There are 8 hidden switches. A switch that is on adds its own fixed numbers to the row, and there is some noise. The rows also spread widely along 8 directions, which tell nothing about the answers.
Known rows, each followed by its switches (1 for on, 0 for off):
[  7.5   6.0   2.3  -7.5  -1.7 -37.9   7.1 -10.4  -0.4  -5.3   9.3  13.2
  13.0  16.2  14.9   9.6  14.3   2.5   1.8  -0.9  39.8  17.7] | 0 0 0 1 0 0 0 1
[ -7.7  -2.8  -5.5 -13.6   8.2 -28.0  28.2 -21.2 -14.5   4.9  18.1  21.0
  11.5   9.2  24.6  23.5  -0.2 -10.5  -2.0   7.7   6.4   3.2] | 0 0 0 0 0 1 0 1
[-15.4   9.1  27.9  21.5   4.7  -3.5 -15.7  12.1  16.4 -17.6  10.9  -7.4
  -0.6 -14.5  -6.1  -2.2   5.9   5.2 -43.4 -17.0   0.6   3.7] | 0 0 1 1 1 0 1 1
[ 14.7   1.4  -4.4 -22.3 -16.6   0.2 -25.0 -19.7 -11.9   3.2  -1.9   4.3
 -15.9   5.3   8.2 -19.2 -50.8   6.5  -2.5  27.4   6.2 -31.1] | 0 0 1 1 0 1 0 0
[  9.4   3.2  31.0  19.3   7.0  -2.0   8.2   8.2  15.2  -2.3  -5.5  -4.0
  -1.6   6.4   9.0   1.7 -13.4   3.9 -34.2   2.3  -9.9   6.6] | 0 0 0 0 0 0 1 1
[  7.0   7.2   9.0   7.1   4.5 -47.4   6.4 -27.5  -5.0  -4.2  16.9  15.2
   3.5   8.7  31.0  20.2   2.8   0.7  -3.2  -1.0  28.1  14.0] | 0 1 1 1 0 1 0 1
[-10.6 -11.2  -3.6  -7.4  13.5 -10.9  27.1  34.4   1.8  11.6 -10.6   2.3
  13.2 -10.3  13.4 -17.1 -18.6 -21.6 -11.9   1.1  -4.8  -2.7] | 0 0 1 1 0 0 0 0
[ -3.7  15.5  13.3  10.7 -16.9   9.4  -0.4 -10.8  -2.7  -3.8   2.4   7.5
  -2.4   6.6  -1.3  -0.3  -9.5   8.1 -21.2  13.3   4.4   0.9] | 0 0 0 1 0 1 1 1
[  9.2 -23.3  -4.2  10.0  -0.2 -20.9  -0.7   2.4   8.6  14.2 -26.9  16.9
  37.9  24.6   2.7 -12.6 -14.0 -18.4   9.0   7.8  24.0 -16.1] | 0 0 0 0 1 0 0 1
[ 49.4 -10.0  22.0  14.8  -5.4 -12.9  -9.1  -7.9   7.2   1.9 -17.9  18.6
 -12.8  16.4  36.4   6.6 -54.9   9.6 -34.0  23.9   2.2 -12.4] | 1 0 1 0 1 1 0 1
[-13.9   6.9  12.5   1.3  -6.7  11.1  -9.2   4.2   0.2 -18.6   4.3  15.6
   2.7   2.5   3.9  -1.9  20.8   1.2 -22.5   2.7  19.4   3.3] | 0 0 0 0 0 1 0 1
[ 11.2  -7.7  16.2  14.1  12.4 -10.4  39.2  -0.3   0.8  15.0  -4.1  10.2
  -2.7  -5.0  13.8   9.8 -43.4  -6.3 -24.2  12.0 -25.7  18.6] | 0 0 1 0 0 0 0 1
[  4.0  18.2  36.3  36.1  -5.5  -3.5  29.0 -17.8   2.5   3.2   8.9  -1.4
 -11.5   3.8  -3.8  21.3 -21.0  10.3 -37.5   4.2 -24.2  32.7] | 0 0 0 1 0 1 1 1
[ 39.1  10.0 -18.1 -15.3 -15.5 -18.8  -2.1 -29.7   8.5  -9.0  14.7  17.5
   5.7  24.6 -30.3 -15.0   7.3  33.7   6.6   4.3  56.3  22.8] | 0 0 0 0 0 0 1 1
[ 12.4   0.7   2.2 -17.7   1.1 -11.2  -9.4   9.0  10.4  -9.5   1.7  -7.3
  -6.4  -7.4  11.2 -20.9 -13.7   5.7 -29.3  -3.6  17.5 -15.0] | 1 0 1 1 0 1 1 1
[  5.3   7.0 -28.8 -13.5 -35.6   2.4 -23.3 -27.7 -22.1  -4.9   5.1  46.4
  10.3  12.9   2.6  -6.2 -12.4  11.0  11.0  32.1  47.0 -18.6] | 0 0 1 1 1 1 0 1
[-27.6   1.2  -4.7 -12.4  -5.4   1.4 -31.5  -3.1  -1.0 -19.3  20.2  -2.5
  -0.8 -19.1 -23.1 -13.4   7.5  -1.0 -17.1 -19.1  15.2 -15.4] | 1 0 1 1 1 1 0 0
[-15.8   7.4   2.5  14.6  -1.7   3.1  15.2   4.7  -7.9  -1.0   1.9  12.2
   2.6 -10.3   3.3  -4.8  -7.9  -7.5 -16.3   6.3   1.4  11.3] | 0 1 1 1 0 1 0 1
[ 10.4 -21.5   2.4   7.0   0.7 -17.5  26.7 -21.2  -7.6  25.6  -8.3  18.1
  10.7  -0.1  25.2  13.1 -52.8 -19.0  -1.6  13.9 -15.1 -10.7] | 1 0 1 0 0 0 0 1
[  3.2   5.9 -55.8 -29.0 -19.6   1.1  23.1 -14.5 -32.2  16.9  12.5  40.0
  16.8   6.1   1.8 -11.8 -33.1   2.1  29.6  36.2  24.3 -17.6] | 0 1 1 1 0 0 1 0

New rows, each followed by its switches (1 for on, 0 for off):
[  9.3  10.7  13.4  -3.0  -0.5 -37.9  10.4 -24.6   0.2  -4.0  29.1   2.3
  -0.9   8.0  14.5  29.6   1.2   8.6 -11.3 -12.1  14.5  12.0] | 1 0 0 1 0 0 1 0
[ -5.7 -15.5  -1.1  15.5  -3.5  12.8  30.6   6.4  -3.3  20.5 -22.8  22.0
  12.5  -2.9   7.7 -11.6 -35.8 -20.7 -11.5  18.6 -17.2  -2.4] | 0 0 1 0 0 1 0 1
[  4.3   4.4  14.0   7.7  -0.5   1.5  -1.4  -6.0   9.6 -12.5   9.2   8.4
  -7.7  -6.3 -12.2  -5.8  -0.1  12.4 -22.1  -3.7  13.4  23.5] | 0 0 1 0 0 0 0 1
[-11.5   0.2  19.0  27.1 -15.3  10.0 -14.7   0.7   0.4 -15.2  -3.3  30.5
  13.0   7.2  15.9  18.9  16.8  -3.6 -26.8   0.7  19.3  -2.0] | 1 0 0 0 1 1 0 1
[ 17.7  -3.5  15.4  12.6 -14.9 -20.6  10.7  -9.6 -13.1  14.6 -18.5  34.7
   4.7  17.4  66.9  18.3 -37.7 -11.1 -10.3  34.8   6.2 -15.2] | 0 0 1 1 0 1 0 1
[  5.4  -4.9   9.2  28.6 -28.1   0.7 -12.6 -37.4  10.2  -0.3  -1.7  21.4
  11.6   5.5 -15.2  -3.2   1.3   5.8  -6.9  -8.9  25.1   2.4] | 1 0 1 0 0 1 1 1
[ -0.8   4.5   7.3   1.5  13.7 -42.3 -10.3  -9.6  -2.5 -12.3  19.6   9.9
   7.6   1.9  27.1  16.2   1.3  -0.4 -10.1  -3.6  25.1  -1.7] | 0 1 1 1 1 0 0 1
[ 13.6  -0.2  -3.5   5.4 -15.0 -16.9  -5.8 -21.8  -4.1  -3.3   5.8  22.2
   3.6   3.5   1.3   5.5 -15.2   5.9 -11.3   4.6  26.7   3.2] | 1 0 1 1 1 1 0 1
[ 44.3  -0.1  17.5 -13.9   6.9 -28.2 -22.0 -21.0   3.8  -6.6   6.1  -2.7
 -17.7  20.3  37.7  15.1 -46.0  16.9 -32.4  18.7   1.2 -32.9] | 1 0 0 0 1 1 1 1
[ 59.7 -33.2  14.7 -21.2  19.5 -47.6 -46.8  31.4  48.4  -0.7 -54.7 -32.7
  14.7  41.2  20.1 -65.1 -13.7  -4.7  -3.0  -8.7  54.0 -39.4] | 0 0 0 0 0 1 0 0
[-12.0   5.6   9.0  17.0 -14.9   4.6  13.1 -22.3 -10.0  10.7   4.2  11.4
  -1.3  -7.6   2.9   5.0 -29.7  -2.5 -18.1  13.7 -18.0  -4.6] | 0 0 1 1 0 1 1 1
[ 32.9   8.4  16.7  24.9 -25.3  30.0 -14.2   6.6  17.4 -13.9 -16.6  23.8
 -12.2   6.9 -20.2 -27.7 -13.4  27.6 -26.9  16.3  29.8  28.6] | 0 0 1 0 0 0 0 1
[ 38.0  12.4  11.1  11.8 -18.8   0.7  -4.1 -11.1  19.5 -20.5   9.3  19.9
 -14.4   5.1 -10.2  -6.8   6.4  34.9 -34.9  -5.2  37.8  30.7] | 1 0 1 0 0 1 1 1
[ 30.4  -0.3  -7.4  -4.6  -9.6 -13.6 -26.7 -14.7  -0.9 -14.3   0.5  19.0
   5.5  23.4   4.2  -4.2  -8.8  14.7  -2.4  11.3  44.7 -11.8] | 1 1 0 0 1 1 0 1
[ -5.7  20.0 -30.2 -47.4 -10.5  13.1  10.4  17.8 -25.5  -8.6  17.5  25.6
  -4.0   4.4  26.6  -4.7  -9.3   7.8 -12.6  33.2  15.4 -24.0] | 0 0 0 1 0 1 1 0
[  5.7  -1.8  36.3  34.3  -4.0 -12.5 -39.9 -33.2  29.6 -18.4  15.0 -14.4
  -3.8  -8.2 -36.4  -1.0   0.3  16.6 -31.1 -34.6   9.0   7.2] | 1 0 1 0 1 0 1 1
[-16.2 -11.8 -23.0 -28.0 -18.4 -15.7 -26.7 -43.5 -21.9  14.0   5.6   9.9
  17.2  -0.5  -0.9 -15.5 -33.0 -15.2  33.8  16.7  18.7 -44.4] | 0 0 1 1 0 0 0 1
[ -3.9  -1.5  18.1  16.8   5.6  -3.0  10.1  -6.7  -3.1   2.5   4.5  11.0
  -1.3   7.8   5.9  19.7 -23.9  -4.9 -24.3   8.4 -21.4   0.5] | 0 0 0 0 1 1 0 0
[ 37.9  -1.8 -14.2 -16.5  -9.3 -33.6  -0.2 -17.4   8.6   3.7   3.2   8.0
   5.9   9.7   2.2 -15.5 -19.8  14.0   1.6   1.3  41.9  -0.9] | 1 0 1 1 0 0 1 1
[ 22.3  11.1  -9.4 -21.8   6.3  -0.7   0.1   8.2  -1.7 -11.7   6.1   5.8
  -7.8  12.8  13.5 -16.1 -15.8  16.6 -19.1  21.8  17.6 -11.6] | 0 1 0 0 0 1 1 1
[ -6.0   6.0  -1.3  -4.6  -0.7 -17.5  -2.1 -19.6  -8.3  -1.1  13.3  -5.6
   6.2   2.5   8.8   4.9 -11.5  -4.2  -6.3  -0.2   5.7 -18.0] | 1 1 0 1 0 1 1 1
[ 23.4  -6.2   0.0   4.1 -17.4 -19.4 -16.0 -19.2  10.7   1.4  -4.8  24.3
  14.0  20.7  12.8  -8.3  -3.0   8.3   5.6   3.8  39.7 -11.6] | 0 0 1 0 0 0 1 0
[  6.2   3.3   3.1  -7.5   0.1   9.6  13.7  16.9  -2.4 -10.8   8.1  23.1
  -7.8 -12.1  20.2   3.2 -12.2   4.4 -32.1   8.8   7.3  10.7] | 1 0 1 0 0 0 0 1
[  8.3  -3.1  -3.9  21.5 -23.1  22.5   2.0   8.9  18.3  -4.2 -12.4  24.4
  16.9  -2.4 -27.6 -27.2   8.1   8.7 -15.3  -6.6  33.2  16.1] | 1 0 1 0 0 0 1 1
[  8.4 -14.3  -2.4   5.8  16.3 -37.5   8.9  14.4   9.5   7.8 -10.3  -0.5
  21.4   1.7  28.3  -6.7 -20.1 -16.1 -17.1  -5.5   8.6 -23.7] | 1 1 1 1 1 1 1 1
[  6.4  13.6  -1.5   0.3 -11.5  -6.8 -12.6 -22.9  -4.2 -16.8  18.9  22.5
   3.6  12.3  13.5  12.1  16.4  14.3  -8.7   3.3  35.6  -4.4] | 1 1 0 0 0 1 1 1
[ 42.8 -21.4 -14.4 -12.1  11.8 -35.5  11.7 -10.3   8.3  14.7 -14.6   8.7
   9.9  18.2   3.1 -18.8 -47.8  -0.2  -2.7  15.7  13.3  -9.0] | 0 0 1 0 1 1 0 1
[-12.8   1.9  26.8  30.2 -13.8  32.9  -0.3 -18.2   1.4   0.0   3.2   2.9
 -14.6 -19.7 -12.7   2.7 -33.2   2.1 -38.7   2.2 -34.6  -3.6] | 1 0 1 0 0 1 1 1
[  8.5 -17.9 -23.8  14.8 -22.3 -27.9 -14.6 -53.4   7.9  13.3   0.9  25.3
  39.4  18.3 -39.7 -14.9  -1.4   1.1  32.7  -8.8  44.9  -6.7] | 0 0 1 0 1 0 1 1
[-18.9  -6.1  18.5  30.4   7.2 -30.2  28.5   1.3  15.2   2.8   1.2  17.3
  37.2   9.8  15.1  20.3  41.6 -17.5 -10.2 -22.6  19.7  21.0] | 0 0 0 0 0 0 1 1
[  8.0   2.8   6.3  16.8 -12.1 -15.2  14.7 -23.4   0.5   6.3   6.2  13.6
   2.3   0.2 -15.8  -0.2 -15.9   4.8  -2.1   2.2  14.6  29.3] | 0 0 1 1 0 0 0 1
[ 27.0  -5.4 -55.2 -73.9  11.4 -22.4  14.0   4.1  -8.1   3.4  14.2  14.0
   1.4   6.2  16.0 -30.3 -25.2   9.6   4.6  21.5  28.8 -30.9] | 0 0 1 0 0 1 1 0
[ -2.6  12.5   7.6  15.3 -17.8 -11.6  -2.6 -22.3   3.0  -6.0  15.3  17.4
   6.0   0.3  -4.4   4.5  11.5  11.1  -9.8  -3.9  29.4  15.3] | 0 0 1 1 0 0 1 1
[  7.7   8.9  22.8 -11.7  10.8 -26.1 -31.2 -25.5  16.3 -14.0  22.6 -36.6
 -22.0 -11.8 -15.4 -15.8 -20.6  17.4 -25.9 -15.6   0.2  -6.9] | 0 0 1 1 0 0 1 1
[-20.7   0.3  11.2  15.6   0.0 -15.6  -6.4  -3.3   5.4  -1.3   3.3   0.5
  23.5   4.6  -2.9   4.5   4.7  -8.9 -12.6  -8.0   7.6 -11.0] | 0 0 0 1 1 0 1 1
[ 25.5  -1.3 -16.4 -21.0  -3.4  -6.1   0.5  -5.8  10.2  -7.7  11.4   8.8
  -2.5  -3.4 -10.2 -20.7 -12.3  17.7 -13.3  -1.0  28.2   2.2] | 1 0 1 0 0 0 1 1
[  8.0   4.6  11.7  22.3 -12.4  -2.1   1.2 -16.5  -7.1  12.6  -7.9  10.6
   2.4   5.1  21.3   1.0 -47.0  -1.4  -6.4  24.6  -8.2 -17.1] | 0 1 1 1 0 0 1 1
[-14.5   1.6  -8.4 -21.6  19.8 -14.9  14.4  19.5   2.5  -7.6  17.0 -13.5
   6.6 -11.9  -7.6  -5.7  -2.0  -5.5 -32.2 -12.4  -3.9  -8.0] | 1 0 0 1 1 1 1 1
[ 11.7  11.0  10.2 -28.7  22.4 -24.9   8.0   1.9   2.1 -14.3  23.4 -17.6
 -28.5 -14.4   9.2  -5.5 -22.3  13.2 -37.4   0.3  -3.7  11.5] | 0 0 1 1 0 1 0 1
[ 31.6  -1.3  -3.4   2.6  -6.4 -17.3  52.3 -21.9 -19.7  26.9   2.1  26.2
  -7.6   2.1  24.6  24.1 -74.4   1.1  -9.0  33.8 -19.6  17.2] | 1 0 1 1 0 0 0 1
[-16.6 -16.1   5.4   1.3   5.9 -25.9  -3.4  -2.0   7.5  11.1  -5.4 -12.4
  18.6  -6.6  -6.2 -18.8 -10.9 -21.6   5.3 -17.3   4.6 -11.1] | 0 0 1 1 0 0 0 0
[  0.8  -1.2 -25.5  -9.6 -13.3 -11.4 -13.6 -21.3   1.1  -8.8  11.6  18.2
  28.0  12.2 -21.4 -15.0  25.4   4.6  19.6 -10.3  55.1  -5.9] | 1 1 0 0 0 0 1 1
[ -8.4  -7.4  12.2  22.6  -8.4   9.8  -4.1   2.0  15.7   1.6 -11.8   7.6
  10.7  -1.6  -8.5 -19.5  -1.7  -5.6 -18.4  -7.9   1.7  -5.9] | 0 0 1 0 0 1 1 0
[ 36.7  -6.0 -21.7  -2.2 -40.2  -4.1  -1.4 -55.9 -18.1  13.4  -2.4  50.8
   5.3  22.0   6.8   4.5 -37.9  12.3  20.4  31.6  38.5  -5.4] | 1 0 1 0 0 1 0 1
[ 14.7  -4.4 -15.6   4.7  -0.2   8.2  58.4  13.8   1.7  17.4  -5.8  19.1
  15.4   2.3 -15.4  -5.2 -24.7  -0.7 -15.1   9.1  -5.0  25.2] | 1 0 0 0 0 0 1 1
[ 18.2  -8.0  27.9  10.3   6.2 -15.5 -34.8  -8.8  16.9  -5.8  -7.1 -14.3
  -1.6  17.3  -6.8  -7.3 -25.8   5.3 -16.4  -2.5   4.6 -14.6] | 0 0 0 0 1 0 0 0
[  3.4   2.1  19.9   2.9  34.6 -23.7  28.5  12.6   4.7   1.5  16.3  -7.7
 -11.9 -10.0  37.0  16.2 -31.2  -3.7 -36.1  -0.7 -33.6  -0.1] | 0 1 1 0 0 0 1 0
[ 25.9 -10.3   1.4  14.4 -28.0   3.0 -52.6 -10.6  12.6   0.6 -40.3  -1.0
  10.7  20.4 -14.4 -57.6 -28.7   2.7  13.5  15.2  44.5 -30.0] | 0 1 1 1 0 1 0 1
[  3.3  -1.4   2.6  36.9 -21.4  31.2  29.6 -12.6   6.3  20.2 -16.4  12.7
  15.0   6.9 -53.2 -19.0 -32.6   1.8  -5.0  12.0 -14.8  22.1] | 0 0 0 0 0 0 1 1
[ -2.3  11.9   0.7  -3.1 -17.3  33.0 -12.4   7.4  -0.3 -13.9   1.6  17.0
  -0.7   2.3  -9.9 -15.6  -2.2  14.6 -21.1  18.0  15.4  -7.5] | 0 0 0 0 0 0 1 1
[-10.7  -4.4  37.5  50.4 -12.8 -16.6  -3.5 -21.9  19.9   8.8  -8.7  -3.8
  11.9   3.1  -8.7   0.6   0.2  -9.2 -15.1 -21.9  -3.2   7.4] | 0 0 1 1 0 1 1 0
[ 23.3  -3.3  29.2  14.6   0.0 -23.4 -35.2 -12.9  39.4 -14.3  -2.3 -25.1
   1.9  19.0 -33.5 -26.8  14.5  17.4 -11.5 -30.0  33.5   6.9] | 0 0 0 0 0 0 1 0
[ -7.4  -5.5   4.0 -13.6   9.8  29.1  -1.5  46.1  15.7  -9.2 -18.0 -14.3
   1.5 -10.6  -4.5 -38.7  -9.8  -6.1 -41.6  -1.8  -6.8 -22.4] | 1 0 0 0 0 1 1 1
[ -9.9   5.6  -3.1  -9.2   2.4  15.5   0.7   4.5 -11.2  -5.6   6.5   4.6
  -4.4   2.1  -0.7  -8.3 -16.9  -1.3 -11.3  14.7  -5.5 -10.8] | 0 1 0 0 0 1 0 0
